There are 9 hidden switches. A switch that is on adds its own fixed numbers to the row, and there is some noise. The rows also spread widely along 13 directions, which tell nothing about the answers.
Some rows, each with its switches (1 for on, 0 for off) after it:
[ 5.15 -0.20 -2.73  1.37  2.26  2.00 -1.77 -2.49  0.57  0.46 -0.76  0.11
  0.34  3.21  3.23 -0.17 -2.66 -3.55 -2.90 -1.03 -1.03 -2.50 -1.53  0.42
 -1.34 -0.62  2.24  0.85 -3.02 -1.38]
0 0 1 0 0 0 0 0 1
[ 0.15  0.68  0.06 -0.23  1.21  0.23 -1.06  0.10 -1.08 -3.32 -0.74  0.36
 -0.32 -2.26 -0.39 -1.92 -0.28 -0.35 -0.07  1.55  0.38  1.68  1.27 -0.02
  2.30 -1.11  2.54 -2.51  2.30 -0.12]
0 1 1 1 0 1 1 0 0
[ 0.90 -0.35  1.08  2.00  1.03 -0.79  2.59 -0.93 -1.15  0.69 -4.23  2.21
  2.75  1.04 -1.08 -1.43  2.23  1.49 -0.81  0.37 -0.77  2.57 -0.88  1.83
 -0.35 -1.12  1.30 -0.18 -0.91  1.92]
0 0 0 0 1 0 0 1 0
[-0.13 -0.59  0.11 -0.87 -3.05 -1.45 -0.34 -1.32 -4.55 -0.71 -2.48  1.76
 -1.36 -2.19 -1.35  1.85  2.50 -0.55  2.10  0.78  0.25  2.90 -0.95  0.47
  0.40  4.08  1.10 -0.33  3.90 -0.36]
0 1 0 1 0 0 1 1 0
[ 4.57 -0.60 -0.61 -0.97  1.61 -0.37 -1.10 -1.53 -3.46 -5.09 -1.45 -0.50
  1.43 -0.37  1.66  0.83 -0.51 -1.88 -0.30 -0.13 -3.13  1.51  0.10  1.32
 -0.39  0.27  3.10 -3.87  0.57  0.49]
0 0 0 0 1 1 1 1 0
[ 0.67 -1.56  1.06  3.56  2.77 -2.14  1.29 -1.76  0.46 -1.07  0.13  3.18
 -0.75 -1.51  0.44 -1.16 -1.87 -0.71 -1.56  0.23 -1.50  1.55 -1.34 -0.34
  1.87 -3.36 -0.72 -0.16 -1.53 -3.08]
0 0 1 1 1 0 0 1 0
[-0.21  0.44  0.07  2.10 -1.49 -1.29  1.88  0.80 -0.18 -0.63  0.25  0.64
 -1.93  0.81 -1.76 -2.51 -1.73 -1.04  2.93  0.74  0.69  1.51 -1.77 -1.19
  2.55  1.54  0.50 -2.06  1.90 -0.27]
1 0 1 0 1 0 0 0 1
[ 1.14 -2.18  1.84  1.24 -0.47 -0.63  1.08 -0.49 -3.15  3.73 -1.87  3.60
 -0.27  1.51 -0.50 -0.13 -0.47  0.70  1.03  1.00 -1.88  2.19 -0.88 -0.06
  0.54 -0.64  1.24  2.24  3.09  1.16]
0 0 0 0 1 1 0 1 1
[ 2.74  1.86 -1.06  1.89 -2.84 -0.93  3.14 -2.43  0.28  3.15 -1.66  2.10
  0.45  0.00  0.08  1.13  1.38 -0.84  0.02 -1.90  3.29  1.00 -3.12  2.55
 -1.99  2.66 -1.42  2.46 -0.36 -2.10]
1 0 0 0 1 0 0 1 0
[-1.59  1.06 -1.72  0.37 -0.31  0.19 -3.35 -0.29  1.75 -1.00  3.57 -1.69
 -0.04 -0.72  0.61 -2.79 -1.77 -0.80  1.73  4.24 -0.14 -0.97 -2.31 -4.59
  2.81  0.19 -1.01 -1.86  3.81 -1.10]
1 1 1 1 0 0 0 1 1
[-1.82 -1.14 -1.20  1.20  1.98 -1.36  0.00  1.22 -0.64 -2.56 -1.01  2.43
 -3.06 -4.11  0.16 -1.20  1.39  2.33  0.01  1.46  1.84  3.80  0.21 -0.76
 -0.25  0.91  0.70  0.01  0.41 -4.57]
1 1 0 1 1 0 1 1 0
[-3.60 -1.47 -1.57  1.91  0.17  0.57 -1.33 -4.01  1.14 -0.35 -2.41 -0.26
 -0.24  1.34  0.23  2.65  2.99 -3.24 -2.67  2.65 -0.61 -3.41 -2.45 -0.04
  0.21  0.23 -3.37  3.23 -1.42 -2.39]
0 0 1 0 0 0 0 1 0
[ 2.83 -0.03 -0.02  1.41 -1.77 -1.17  0.34 -0.88 -1.00  3.66  1.45  1.93
  0.09  0.79 -0.24 -1.42 -1.93 -0.77  2.48  0.20  0.11  1.20 -3.55 -1.38
  1.39  1.33 -0.76  1.03  3.66  0.24]
1 0 1 0 1 0 0 0 0
[-2.40 -0.85  2.59  1.78  0.49  1.51  1.77  1.86 -1.56  1.22 -1.18  1.70
  1.62  2.10 -1.67 -1.38 -0.36  1.28  0.95  0.89 -1.95  1.07  0.45  0.71
 -0.54 -1.73  1.54 -1.03  0.76  0.78]
0 1 1 0 0 0 0 1 0
[ 3.11  2.16 -2.07 -1.07 -3.01 -0.99 -2.82 -2.35 -0.44 -1.53  0.55  0.36
  0.67 -2.11  0.85  0.02 -0.95 -1.66  0.64  0.59 -0.60 -0.71 -2.46 -0.95
  0.18  0.69  0.35 -2.13  2.46 -2.63]
0 1 0 0 1 1 0 0 1
[ 3.49  0.23 -0.65  0.75  0.95 -1.99  2.16  0.24 -2.24 -1.23 -1.28  0.76
  1.21 -1.73  0.70 -0.41  1.64  2.13  0.29  1.04  1.16  4.85 -0.09  1.52
 -2.13  3.22  0.33 -0.27  2.05  1.59]
0 0 0 1 1 0 1 1 1
[ 5.63  0.99 -2.32 -0.06 -0.04 -0.57 -0.02 -0.73  0.09  0.07 -0.06  1.74
 -3.64 -1.62  1.39 -3.59 -2.29 -1.93  0.80 -0.79  2.03  0.56 -1.19 -0.54
  1.29 -0.59  2.04 -1.10  0.43 -0.38]
0 0 1 0 1 0 0 0 1
[ 2.69  0.99 -1.75  2.49  2.16  0.13  0.49 -1.22  0.03 -1.80  1.55 -2.88
  2.82  2.92  2.12  1.50 -1.61 -1.68 -0.66  1.20  0.29  1.23 -0.90  0.28
 -0.95  4.09 -0.62  0.21  1.83  0.08]
1 1 1 1 1 1 0 1 1
[ 4.21  0.39 -1.57  0.76  1.80  1.90 -1.21 -1.78 -1.37  0.72  0.25  0.17
  1.51  1.57  2.24  1.44 -1.88 -1.69 -0.47 -1.08  0.80  0.81 -0.68  0.70
 -0.47  2.12  1.42  1.32  0.92 -2.16]
1 0 1 0 1 0 0 1 0
[ 0.87 -0.55 -1.55  2.27  4.33  0.08  2.50  0.17  1.99 -1.19  0.22 -0.85
  0.86 -0.68  2.23 -0.55  1.60  0.91 -2.99  2.40  0.77  0.85  0.93  1.93
 -3.18 -0.86 -3.25  2.55 -0.99  0.63]
0 0 1 0 1 0 1 0 1
[-3.41 -0.41 -2.66  0.24 -2.92 -1.15 -1.87 -1.05  0.85  0.05 -1.70  0.82
 -2.23 -2.01 -0.74  0.08  3.33 -0.41  0.13  3.95  1.65 -1.79 -3.15 -1.27
 -0.49  2.36 -3.71  2.40  2.19 -2.73]
0 0 1 0 1 1 0 0 1
[ 0.72 -0.46 -0.21  2.65  2.17 -0.98  0.81  0.38 -1.04 -3.30 -1.53 -0.23
  2.63  1.74 -0.57 -1.42 -0.23  0.47 -0.05  0.75 -2.14  2.53 -1.08  0.40
 -0.30  1.41  1.38 -3.06 -0.48  0.29]
0 1 1 0 1 0 1 0 0
[ 2.18  1.44 -0.54  1.06  0.22 -0.72  0.70 -0.99  1.53 -1.22  4.79 -2.34
  0.05 -0.55  1.47 -0.74 -2.87 -2.18  1.89  2.39  0.23  0.02 -1.16 -1.67
  1.77  0.27 -3.08 -1.13  3.36  0.72]
0 0 1 0 1 0 1 1 1
[ 7.02 -2.42 -1.36 -0.42  2.20  0.40  0.17 -2.63 -2.03  1.79 -0.85 -0.51
 -2.22  3.97  3.08 -2.73 -1.20 -4.39 -0.11  1.04 -3.23 -1.10 -1.58 -1.07
  1.14 -1.72  2.70  0.20  0.79  7.14]
0 0 0 0 0 0 1 1 1
[ 0.73  0.34 -0.87  1.65 -1.61 -0.57  2.48 -1.32 -0.92  1.44 -0.18  0.82
 -1.72 -0.44  0.33  2.27  0.91 -0.96  0.65  0.35  2.58  1.82 -0.78  1.61
 -1.59  4.02 -2.81  3.19  2.44 -1.77]
0 1 1 0 1 0 1 1 1
[ 4.58 -0.24 -1.87 -0.67  0.66 -1.76 -1.09 -2.95 -1.83 -1.26 -1.83  2.08
 -0.86 -3.36  1.43 -0.82  1.30 -0.67 -0.82 -0.05 -0.28  2.16 -0.91  0.45
  0.75 -0.50  0.96  0.05  1.53 -0.22]
0 1 0 0 1 0 1 0 0
[-0.25 -1.53 -1.06 -1.36  2.16  1.47 -3.43  2.41 -0.81  0.76 -2.23  5.05
 -0.52 -4.48  1.00 -3.37  1.17  4.43 -1.44  1.10 -0.89  0.55  0.29 -0.79
 -3.00 -4.83  2.97 -0.08 -1.22 -4.61]
0 0 0 0 1 0 0 0 0
[ 5.20 -0.01 -2.62  1.88  0.20 -1.65  0.26  0.21 -0.12  0.54  1.47  0.35
  0.79  1.63  2.48 -1.26 -2.44 -0.27  0.13 -1.05 -0.90  0.97 -3.44 -0.06
 -3.69  2.30  1.06 -0.74 -0.32 -0.49]
1 1 0 0 0 1 0 0 0
[ 2.35  2.19  1.80  0.48  0.05  3.30 -1.27 -2.65 -1.57  2.62 -0.31  0.87
  2.90  1.78 -0.38  1.26 -2.52 -2.57  0.04 -0.33  0.29  0.35  1.36  0.15
  3.98 -0.90  2.51  1.13  3.87 -0.35]
0 1 1 1 1 0 0 0 1

New rows, each followed by its switches (1 for on, 0 for off):
[ 1.81  0.07 -2.88  0.16  0.05  0.62 -2.23  0.63 -0.92 -3.88 -2.30 -0.47
  0.02  1.58  0.82 -1.77 -0.63 -1.23 -0.26  0.70 -1.43 -0.77 -1.95 -0.35
 -2.05  2.11  3.22 -4.00 -1.33 -2.12]
0 1 1 0 1 1 1 0 1
[ 1.45 -0.47 -0.18  0.50 -0.74  0.46 -1.60 -3.42 -1.39  0.39 -2.87  1.70
  1.99  2.12 -0.10 -2.51  0.59 -1.88 -0.73  0.59 -3.48 -0.82 -3.54 -0.47
  1.86 -1.86  2.18 -2.20  0.25  0.49]
1 1 1 0 0 0 1 1 0
[-1.41  1.08  0.65  0.73 -3.05 -0.74  1.06  0.22 -1.21 -1.32  0.11  0.18
 -0.45 -0.56 -1.77  0.45 -0.41 -0.51  2.86  1.95  1.17  1.48 -0.99 -0.02
  1.36  2.88 -0.95 -1.40  3.87 -1.30]
0 0 1 0 1 1 1 1 1
[ 3.36  1.56 -3.08 -1.78 -0.37  0.56 -4.06 -1.58 -2.14 -5.15  1.90 -2.43
 -0.49 -2.23  1.66  1.72 -1.70 -3.32  1.54  1.05  0.70  0.46 -0.15 -1.39
  1.80  4.30  1.23 -2.61  4.01 -2.67]
1 0 1 1 1 0 0 0 1
[ 2.82 -2.37 -1.38  0.40 -1.55 -0.26  2.11  0.58 -4.84  1.45  0.49 -0.25
 -1.12  1.60  1.94  5.08  1.25 -1.32  1.74 -0.50  0.36  1.79 -1.18  2.93
 -6.74  8.15 -2.41  3.68  2.67  0.65]
0 0 1 0 0 0 1 1 0
[ 3.69  0.46 -2.74 -0.32  2.87  2.06 -2.26 -0.33 -0.44 -0.62 -2.58 -1.14
  1.53  2.23  1.46 -2.45  0.28 -1.01 -0.73  0.94  0.89 -0.18 -0.55 -0.39
  0.15  1.14  3.34 -0.72 -0.09  2.26]
0 0 1 0 1 0 0 0 0
[ 1.44  0.46  0.08 -0.62 -1.99 -0.09  3.78 -0.06 -2.51 -2.75 -2.98  0.58
 -0.58 -1.03 -0.24  0.29  2.52 -0.89 -0.28 -0.22 -0.21  0.47  0.88  4.69
 -3.67  0.47  0.35 -2.06 -0.24  1.50]
0 0 1 0 0 1 0 1 1
[ 0.03 -0.14  0.44  1.55  2.49  0.60  0.10 -0.70 -0.91 -0.04 -2.32  2.29
  0.00 -0.77 -0.20 -0.07  0.08  1.12 -0.67  0.27  1.02  3.15  1.26  0.35
  1.68 -0.84  2.22  1.13  0.60 -2.31]
0 1 0 0 1 0 1 1 0
[ 1.69  2.05  1.05  0.08  2.28  4.01 -1.12 -2.36  0.55  2.04  0.15  1.25
  3.31 -0.46  1.43  0.88 -1.15 -1.02 -2.50  0.27  1.61 -0.73  1.78  1.40
  1.96 -3.82  1.05  2.44  2.02 -2.32]
1 0 1 1 1 1 0 1 0
[ 1.56 -0.39 -2.52 -0.08  0.61  1.31 -1.51 -2.38  0.13 -1.88 -0.51 -1.45
 -2.37  1.21  1.68  0.91 -0.15 -4.63 -0.41  1.22 -0.50 -2.55 -0.78 -1.04
  1.27  0.44  0.58  0.25 -0.07 -0.90]
1 0 0 0 1 0 0 0 1
[ 1.28  0.19  0.80  1.32  0.53  0.00  1.74 -0.18 -0.49 -0.84  0.39  0.71
  0.35 -0.72  0.28  1.27 -0.59 -1.41 -0.23 -0.33 -0.20  0.25  0.28  1.21
 -1.06 -0.54  0.04 -0.35 -0.45 -1.33]
0 0 0 1 1 0 0 0 0
[ 3.28 -1.29 -5.45 -1.00  2.28 -0.13 -2.12  0.86 -1.62 -4.46 -1.89 -2.49
 -0.52  0.31  2.74 -1.61  2.40 -0.36 -0.47  2.32 -0.44  0.55 -1.52 -0.15
 -3.96  4.83  0.92 -1.61  0.00  1.37]
1 0 1 0 1 0 0 0 1
[ 3.74  0.00 -1.71  0.28  0.18  0.22 -3.08 -2.79 -0.83  2.14 -1.16  1.77
  0.58  0.74  1.25 -0.79 -1.38 -1.67 -0.77  0.42  0.03 -0.25 -2.54 -0.82
  1.76 -0.05  1.59  1.75  2.08 -0.18]
0 0 1 0 0 1 0 0 0
[-0.82 -1.55 -0.34 -1.51  0.88  1.59 -3.45 -0.35 -1.80 -0.33  0.95 -0.28
  0.96 -0.57  1.29  0.83  0.35 -0.35  0.69  3.48 -2.46 -1.04 -0.20 -1.87
  0.31 -1.02 -0.05  0.52  3.89 -0.51]
1 0 0 0 1 1 0 1 0
[-2.49 -0.23 -1.73  1.50  1.91 -0.10 -0.02 -0.34  0.90 -1.11 -2.35  0.59
  0.97 -1.92  0.32 -0.35  3.96  1.73 -2.25  2.63  1.59  0.83 -0.60  0.79
 -2.49  0.88 -2.16  1.57 -0.62 -2.07]
0 1 1 1 1 0 0 1 0
[-0.74 -0.78 -2.11  1.08  1.46  0.17 -0.91 -1.47  0.29  1.34  0.08 -0.40
 -0.75 -0.48  1.31  0.69  1.78  0.13 -0.39  3.46  1.77  1.18 -0.68 -1.04
  0.09  2.39 -3.12  4.22  3.49 -0.35]
0 1 1 0 1 0 1 1 1
[-0.70 -0.27 -2.07 -0.14 -1.42  0.62 -2.24  0.76 -2.20 -3.15 -2.09  1.48
 -1.35 -1.53  0.10  0.49  0.80 -0.33  0.01 -0.25  0.18  0.21 -1.54  0.40
 -3.43  3.32  2.28 -2.61 -1.47 -5.79]
0 1 1 1 0 0 1 1 0
[ 4.95  0.28 -2.14 -0.01  0.87 -1.85 -0.40 -1.90 -0.53  0.14 -0.01  2.31
 -0.39 -3.31  2.18 -2.93  0.21  0.90 -1.01  0.07  0.50  2.48 -1.93  0.62
 -1.11 -0.91 -0.13 -0.01  1.09 -0.27]
0 1 1 0 0 0 1 1 0
[ 4.42 -0.62 -1.17  0.41  2.29 -0.38 -0.69 -4.08 -0.70 -1.50  1.34 -0.61
 -0.05 -0.81  3.05  1.24 -0.89 -3.88 -1.89  1.27 -1.69 -0.53 -0.56  0.14
  1.16 -1.13 -1.78  0.99  1.34  0.40]
0 0 1 1 1 0 0 1 1
[ 3.32  0.20 -1.22 -1.00  1.61  1.49 -0.11  0.13 -1.68 -1.53  0.04 -0.31
  0.50 -0.94  2.05 -0.52 -0.12 -0.51 -0.85  0.36 -0.87  0.57  1.77  1.66
 -2.63 -0.62  1.18 -0.58  1.29  1.31]
0 1 1 0 0 0 0 0 1
[ 7.90  0.62 -1.55  0.98 -1.37 -3.25 -0.66 -5.39 -2.65  0.77 -0.65  2.94
  0.79 -1.24  1.91  0.81 -1.63 -2.05 -0.35 -2.02 -0.18  3.25 -3.92  1.12
  1.22  2.44  0.01  0.83  3.04 -1.52]
0 1 1 0 1 1 1 1 0
[-0.48 -1.87  0.39  1.36  0.59 -0.37  2.45  2.76 -1.58  0.59  2.34 -0.91
 -2.09  1.05  0.13  1.55 -0.90 -0.70  3.00  1.48  0.28  1.08  0.49 -0.51
 -1.78  2.98 -1.53  1.53  2.69  1.40]
0 0 0 0 1 0 0 0 0
[ 1.36  0.61 -2.14  2.34  1.38 -0.86  1.49  0.14  1.27 -3.11  3.03 -3.10
 -0.35  0.53  1.61  1.18 -1.43 -2.50  0.71  0.81  0.93  0.09 -0.79  0.02
 -1.76  3.34 -2.79 -0.66  0.25 -0.62]
0 1 1 0 1 0 0 0 0
[-2.00 -0.82 -1.74  2.29 -0.67 -1.15  0.39  1.58 -0.24 -1.84  2.49 -1.94
 -1.38  0.61  0.34  3.66 -0.65 -0.96  1.89  1.49  0.88  0.35 -1.20 -0.71
 -2.99  5.88 -2.53  1.12  0.72 -2.63]
0 0 0 0 0 0 0 0 0
[ 0.25 -0.42 -1.12  1.78 -0.35 -1.48  0.91 -0.31  1.43  0.25  4.09 -1.69
 -3.24  0.21  1.66  0.96 -2.16 -2.65  1.36  3.04  1.24 -0.66 -1.62 -2.18
  0.37  2.14 -3.13  1.93  2.75  0.09]
0 0 0 1 0 1 1 1 1
[ 0.85 -0.82 -2.36 -0.47  1.52  2.63 -3.73 -1.97  0.15  2.86 -1.26  2.15
 -1.32 -0.70  2.43 -0.55  0.61 -0.71 -2.13  1.26  1.09 -1.54 -0.98 -0.88
 -0.64 -1.38  0.69  3.77  0.43 -3.14]
0 1 1 0 0 0 1 1 0
[-4.27 -2.00  1.97  1.27  0.74  1.98  1.59  2.14 -1.24  0.63  0.32  1.45
 -1.77  0.01 -0.54  2.10 -0.04  0.33  0.37  1.72  0.05 -0.12  2.18  1.29
 -1.74 -1.02 -1.09  2.42  1.34 -2.26]
0 0 1 0 0 1 0 1 0
[ 5.08  0.63 -2.27 -1.17 -2.41 -2.43 -2.89 -0.47 -3.06 -1.03  0.97  1.61
  1.34 -3.02  1.34 -1.86 -0.75  1.39  1.66  0.93 -0.88  2.94 -3.85 -1.06
 -1.86  3.57  0.87 -2.97  3.59 -1.01]
0 0 1 1 0 0 1 1 1
[ 3.91  0.23 -1.79  1.62 -1.27 -1.22  1.36 -0.47 -0.70 -1.95  0.12 -0.16
 -1.06  1.39  1.74  0.07 -1.77 -2.77  0.16 -0.49 -0.22 -0.37 -3.12  0.84
 -2.96  3.29  0.15 -2.25 -1.22 -1.92]
0 0 1 1 1 1 1 1 1
[-1.45  0.56  1.13  4.13  0.08 -0.98  3.67  0.54  2.20 -0.29  0.58  0.11
  1.33  2.39 -1.06 -2.88 -1.25  0.11  0.47  1.49 -1.14  0.55 -2.27 -0.25
  0.02 -1.26 -1.51 -2.26 -1.13 -0.09]
0 1 1 0 1 0 1 1 1
[ 3.89 -0.11 -0.36  0.87  2.54  1.16  1.24 -0.79 -1.63  0.86 -1.62  1.58
  1.33  0.00  1.73  1.46  0.29  0.41 -1.80 -0.56  0.49  2.36  1.57  2.58
 -2.15  0.37  1.23  2.76  0.26 -0.21]
0 0 0 0 1 0 1 0 1
[ 1.14 -0.43 -2.96  0.97  0.18 -1.74  0.46 -2.15  2.95 -1.97  0.32 -1.13
 -2.13 -0.39  1.89 -2.35  1.19 -3.40 -0.84  2.17 -1.02 -3.54 -4.01 -1.38
 -0.96 -1.96 -2.68 -1.59 -3.10  0.22]
0 0 0 0 1 0 0 1 0
[ 1.03  2.23 -0.08 -0.79 -0.83  1.83 -1.14  0.23 -1.40 -1.32  1.45 -2.31
  3.07  0.34 -0.15  1.03 -0.93 -0.75  2.70  1.62  1.15  1.00  0.14 -0.11
  0.83  3.20  0.25 -1.78  4.41  0.41]
0 0 1 0 1 0 1 1 0
[-1.19  0.03 -0.68  0.73  1.15  0.72 -2.83 -3.15  0.80 -0.93 -0.38  1.46
 -1.17 -2.89  0.42  0.99 -0.08 -2.07 -1.99  2.35  0.59 -0.87  0.04 -1.36
  3.54 -2.01 -1.17  2.02  1.53 -4.63]
0 0 1 1 1 0 1 0 1
[ 2.37 -0.70  2.43  1.71 -0.09 -0.65 -0.66 -1.39 -3.18  0.64 -1.29  3.64
  2.83  1.08 -1.14 -0.40 -2.81 -0.04  0.52 -0.70 -3.29  2.54 -1.60  0.26
  2.54 -1.35  2.74 -1.45  2.29 -1.48]
0 0 1 0 1 1 1 0 0
[-0.65 -1.71  0.80  1.21  0.77  0.75  3.36  3.37 -0.35  1.29  0.59  2.97
 -3.42 -1.04  0.75 -1.16 -0.92  0.96  0.32  0.02  0.47 -0.13  0.75  1.63
 -4.14 -2.37 -0.54  0.94 -1.07 -2.46]
0 0 1 0 1 1 0 1 0
[ 0.79  1.07 -1.28 -0.51 -2.25  0.56 -1.22 -2.44  0.43  0.69 -2.82  3.13
 -2.47 -1.64 -0.79 -3.76  0.53 -1.81 -0.35  0.49  0.78 -1.54 -2.00 -0.43
  3.02 -2.98  2.01 -0.85  0.16 -1.73]
1 0 1 0 0 0 0 0 1
[ 1.31 -1.89 -1.67  1.90  0.31 -2.78  0.07  0.97  0.19 -1.26 -0.29  2.75
 -2.95 -0.80  0.95 -4.09 -1.39  0.93  0.29  1.50 -1.40  0.98 -3.76 -1.69
 -1.24 -0.62  0.21 -2.04 -1.05 -2.42]
0 0 1 0 1 1 1 1 1
[ 0.03  0.22 -0.47  0.98  0.66  0.59 -0.71 -0.96 -0.92  1.03 -2.43  1.11
  2.03  0.14 -0.15  2.00  1.27  0.75 -0.87  0.94  1.43  1.18 -0.05  1.11
 -0.42  1.45  0.44  2.75  1.54 -1.43]
0 0 0 0 1 1 0 0 0
[-0.17 -0.18  1.94  1.90 -1.54  1.25  3.71 -0.93 -0.52  2.81 -1.47  2.24
  1.64  1.85 -0.34  0.74  1.03 -0.86 -0.84 -0.14 -1.51 -1.28 -1.07  2.93
 -3.00 -1.96 -1.90  1.39 -0.94 -0.49]
0 0 1 0 1 0 0 1 1
[ 1.84 -1.76 -3.27 -0.42 -1.51 -3.33  3.20 -0.14 -1.71 -2.84 -1.42 -1.10
 -3.02 -2.30  1.17 -0.24  5.12 -1.43  0.31  1.72  0.29  0.23 -2.32  2.71
 -5.57  4.12 -4.13  0.05  0.15  3.85]
0 0 1 0 0 0 0 0 0
[ 2.04  1.27  1.16  0.33 -1.51 -0.03  4.00  3.93 -1.01  0.42  3.58  0.96
 -1.40 -2.03 -0.08 -1.68 -2.53  1.35  3.25 -0.18  1.67  2.57  1.32  1.59
 -2.63  0.60 -0.37 -1.42  2.94  0.67]
0 0 1 0 0 0 1 0 1
